All rows are made from the same 13 directions, up to rounding. Whole rows:
(in the rows, 128 means zero)
[[ 97 115 144 105 108 112 144 116 158 162  95 134 146 123 132 151 148 125
  126 156 117]
 [109 114 122 122 147 152 115 147 119 135 130 112 145 122 131 143 164 115
  104 137 112]
 [170 131 149  96 111 114 127 169 141  81 147 123  75 182 144 148 173 124
  139 111 121]
 [ 88 121 161 135 120  81 136 113 173 161 119 171 116  80 120 118  66  82
   91 176 101]
 [ 98 107 121 126  96 146 128 157 142 158 106 111 128  99 109 137 164 110
  119 110 141]
 [142 126 141 132 156 124 153 112 137 130 144  98 114 151 136 128 130 125
  131 132 108]
 [109  91 154 129 117 117 155  91 144 166 103 135 148 108  97 117 106 118
   85 156 107]
 [149 141  92 128 141 148  82 206 156  83 159 162 139 128 168 105 148 122
  192 125 164]
 [101 129 116 115 118 130 133 174 155 118 146 166 129 118 111 149 149  76
  139 104 118]
 [115 128  82 161 169 128  99 162 158  94 162 116 203 122 121  79  89 128
  122 195 128]
 [170  82 136 115 123 173 143 101 124 169 127 109 103 123 140  79 110 164
  124 105 179]
 [134 110 111 185 179 111 119 168 160  88 155  81 136 143 100  81 159 105
  141 213 101]
 [123 141 125 120 129 111 118 142 148 126 126  79 102 144 139 127 135 133
  108 158 133]
 [130 115  91 102 112 162 130 149 128 137 137 107 134 150 148 127 171 172
  189 129 185]
 [116 133 157 122 131 113 137 134 138 148 130 161  74 114 158 158 154  96
  168 126 113]
 [110 141  84  73 130 144 129 130 110 108 152 142 154 170 114 155 140 142
  119 133 144]]

Rows cut short, each followed by the rest of it:
[114 137 111 139 146 141 139 115 141 146 126 157 170 107 138 127 113]
[121 169 109 133]
[154 147 109 163 134 133 158 135 148 124 146  77 100 143 130 110 133]
[134 198  81 154]
[116 114 157 121 141 117 141 106 126 146 135 152 119 120 139 141 115]
[115 116 153 100]
[122 106 123 146 164 164 124 163 150 136 142 116 155 106 134 120 155]
[ 91 124 110 109]
[131 121 157 144 146 120 139 113 115 127 139 146 124 119 128 137 116]
[108 118 125  89]
[140 147 131 147 129 100 130 103 125 115 107 128 126 141 120 122 128]
[142 150 147 124]
[ 98 171  83 133 103 123 140 107 111 136  98 108 147 133 100 153 143]
[149 166 100 157]
[ 74 110 106 139 161 151 144 131 110 172 190 103  89  93 120 124  97]
[102 115 156 135]
[120 117 109 191 193 137 120 180 174 114 143 114 153 109 121  99 183]
[ 70 177 160  96]
[111 141 133 177 130 124 131  94  62 137 129 138 116  94 106 141 108]
[130 140 112 112]
[131  94 140 112 154 130 138 113 189 161 108 137 160 127 151  96 129]
[126 130 183 129]
[ 78 160 108 129 139  99 134 104 149 144  92 170 173 119 126 156 146]
[115 176 167 115]
[133 151 120  86 140 108 102 127 168 114 120 152 166 153 181 123 102]
[156 131 181 143]
[117 155  74 125 165 139 110 172 190 119 117  83 160 149 147 116 184]
[118 169 150 151]
[ 72 148  96 168 129 118 116 178  91  97 190  99 123 109  98 155 116]
[105 121 143 106]
[102 111 114 153  99 134 120 171 119 129 145 109 133 105 123 130 144]
[139 159 142 143]
[121 126 127 160 112 127 119 130 101 125 127  81 140 115 114 124 110]
[151 100 129 125]
[136  91 109  89 152 173  72 163 121 135 148  79 122 133 165  91 135]
[162  58 193 167]
[126  95 129 154 139 140 144 102  93 145 117  79 122 134  91 119 166]
[144 117 159 118]
[149  79 181 172 134 126 138 131 126 133 131 144 124  99 130 111 134]
[111 134 137  86]
[110 114 127 126 133 133 159 106 136 158 134  58 151 142 136 136 122]
[157 116 147 123]
[124  75 122 131 158 168 126 101 140 183  95 126 155  98 115  80 146]
[127 106 166 145]
[161 103 130 133 161 160  93  92  86 129  97 181 152 110 117  87 130]
[137 100 143 133]
[128 128 151 144 137  99 144 134 127  99 140 133 121 148 111 152 153]
[102 133 143  76]
[ 91 126 130  87  91 114 130 140 151 149 120 150 132 122 144 158 130]
[131 132 147 139]
[105 129 117 146  73 105 120 164 164 118  93  76 172 122 100 127 137]
[141 108 138 132]
[150 107 145 134 134 135 159 104 144 150 136  85 116 136 129 104 102]
[138 111 116 130]
[108 141 133 124 146 127  87 144 104 117 147 156 126 101 146 137  95]
[108  77 145 109]
[135 123 139 131  98 100  72 159  92  59  99 135 154 143  76 131 153]
[129  37 173  90]
[126 155 155 118 180 108  97  84 108 132 106 155 104 117 136 132 101]
[ 93  44 159  85]
[ 85 149  86 104 129 142  99 125  88 150 144 116 101 111 134 134 105]
[148 106 158 173]
[134 144 128 134 115 129 105 136 113 115 125 129 145 118 145 131 104]
[146 118 110 133]
[105 130 107 105 108 106 160 123 216 166 112 112 122 127 109  98  98]
[110 130 146 166]
[107 167 119 133 134  99 127 101 108  90 106 199 187 130  75 160 115]
[ 92 104 111  77]
[118 140  98  98 111 109 139 122 150 101 112 149 140 157  44 120 123]
[ 94  71 126 128]
[ 83 138  95 140 141 132 126 139 134 159 123 122 102 104 120 132 166]
[106 173 156 150]
[144  82 149 105 152 144 142  72  88 138 128 144 130 146  87 112 119]
[131  50 160 103]
[115 106 128 121 106 125 134 127 124 142 137 133 128 124 134 124 120]
[154 147 164 146]
[ 91 189 106 163 138  98 119 157 148  86 142 146 231 122 166 176 108]
[129 192 118  87]
[139 136 132 125 121 129 120 126 107 109 129 140 121 129 106 131 112]
[116  87  96 118]
[166 109 107 125 120 151 177 137 145 100 166  99 156 180 105 115 134]
[149 168  79 141]
[125 146 124 151 200 156 108 135  43 107 190 106  83 133 154 162 155]
[116 128 127  91]
[113 169 111 142 117  89 133 125 131 101  97 122 112 147  69 146 161]
[ 98 126 126 111]
[138 103 114 129 104 124 155 123 131 113 149 174 132 137  79 100 106]
[128 156 130 148]
[ 91 151 115 118  95 118 131 147 134 148 112  42 124 142 157 175 170]
[165 149 137 143]
[158 103 150 146 134 138 121 126 136 134 114 164 138 109 151 101 132]
[135 164 128 132]
[165 127 158 101  85 110  76 175 141 101 120 172  60 116 152 106 113]
[120  97 125 155]
[136 145 107  79 128 124 132 102 139 112 112 165 157 167 113 133 125]
[136 116 129 139]
[144  74 120 117 175 139 161 127 152 117 170  95 138 183 107  97 161]
[131 130 205 112]
[126 122 134 119 143 146 166 111 170 174 138 118 130 117 161 125 106]
[119 155  93 138]
[128 125 152 140 118 112 159  74 107 138 111 143 169 131 124 146 104]
[155 139 124 101]
[104 126 125 134  99 103 127 136 138 124 125 138 140 116 106 127 107]
[127 120 154 128]
[ 74 139  68  78  97 150 141 152 156 146 120 147 165 130  95 156 155]
[110 140  98 166]
[ 93 191 102 154 199 119 144 101 135 138 140 129 148 124 151 161 126]
[ 94 180 118  97]
[132 136 126 107 145 126 138 127 134 110 128 113 125 164 108 147 160]
[106  99 122 102]
[116 124 173 125 125 113 115 143 133 139 118  93 143 127 202 173 155]
[154 132 160  91]
[113 123 123 117 124 109 107 161 158 113 149 200 141 112 148 116 106]
[115 160 177 136]
[149  82 158 103 121 142 150 155 159 129 159  86 123 152 141 124 129]
[127  84 123 111]
[167 157 118 124  88  82 139 123 146  65 146 208 138 160 109 104  63]
[147 184 116 152]
[124 159 105 105 198 141 110 115 146 130 129 137 157 145 172 133 137]
[119 134 153 122]
[144 112 153 168 131 124 148 148 147 118 135 124 135 120 126 127 146]
[106 160 102  95]
[124 182  98 155 143 126 113 100 100 125  96  83 120 124 100 126 122]
[128 103  96 137]
[102 137 109 138 154 118 182  65 132 162 102 100 153 155 106 148 169]
[141 187 156 118]
[102 131 131 110 147 115 105 130 109 120 129 113 140 145 149 158 155]
[142 103 200 102]
[117 123 106 152 132 134 137 155 137 127 152  86 116 127 113 116 141]
[122 149 135 139]
[112 128 103  97 138 159 107 133  92 131 149 144 130 126 135 139 126]
[136 108 129 147]
[118 159 119 133 201 125 123 132 112  94 169 128 147 157 153 163 146]
[106 138 151  74]
[165  95 142 176 154 187 161 126 100 147 172 104 118 102 137 108 116]
[122 160  36 125]
[157 100 147 137 103 131 133 111 122 132 110 121 142 127 122 102 113]
[162 119 126 139]
[122 127 111 118 104 123 127 131 116 132 118 117  90 139 109 126 159]
[144 148 149 161]
[144 139 130 114 123 128 115 126 142 135 132 136 103 119 153 105  81]
[134 115 115 157]
[156  84 156 177 141 127 154  97 130 143  89  81 144 137 106 101 182]
[147 151 160 103]
[137 108 131 127 166 128 177  77 154 145 124 109 148 156  91 108 123]
[113 106 142 103]
[130  89 111 117 112 130 151 169 147 108 166  84 112 170 100 118 170]
[137 145 167 140]
[108 137 150  98 142 118 153 125 171 160 135  59 120 148 174 163 126]
[125  96 134 103]
[137  88 154 103 114 142 141 127 114 134 136 146 127 140 135 143 152]
[139 125 131 117]
[118 122 169 114  90  78 158 107 151 136 114 133 118 143 132 153 115]
[139 129 160 104]
[113  59 126 144 142 191 175 134 121 190 159  66 108 106 109 117 167]
[116 134 103 137]
[160 143  92 106 159 166 110 102 113 128 115 152 114 135 109  90 120]
[121 106  90 171]
[118  83 145 144 112 152 164 115  97 171 140  77  98 116 118 136 152]
[146 137 120 131]
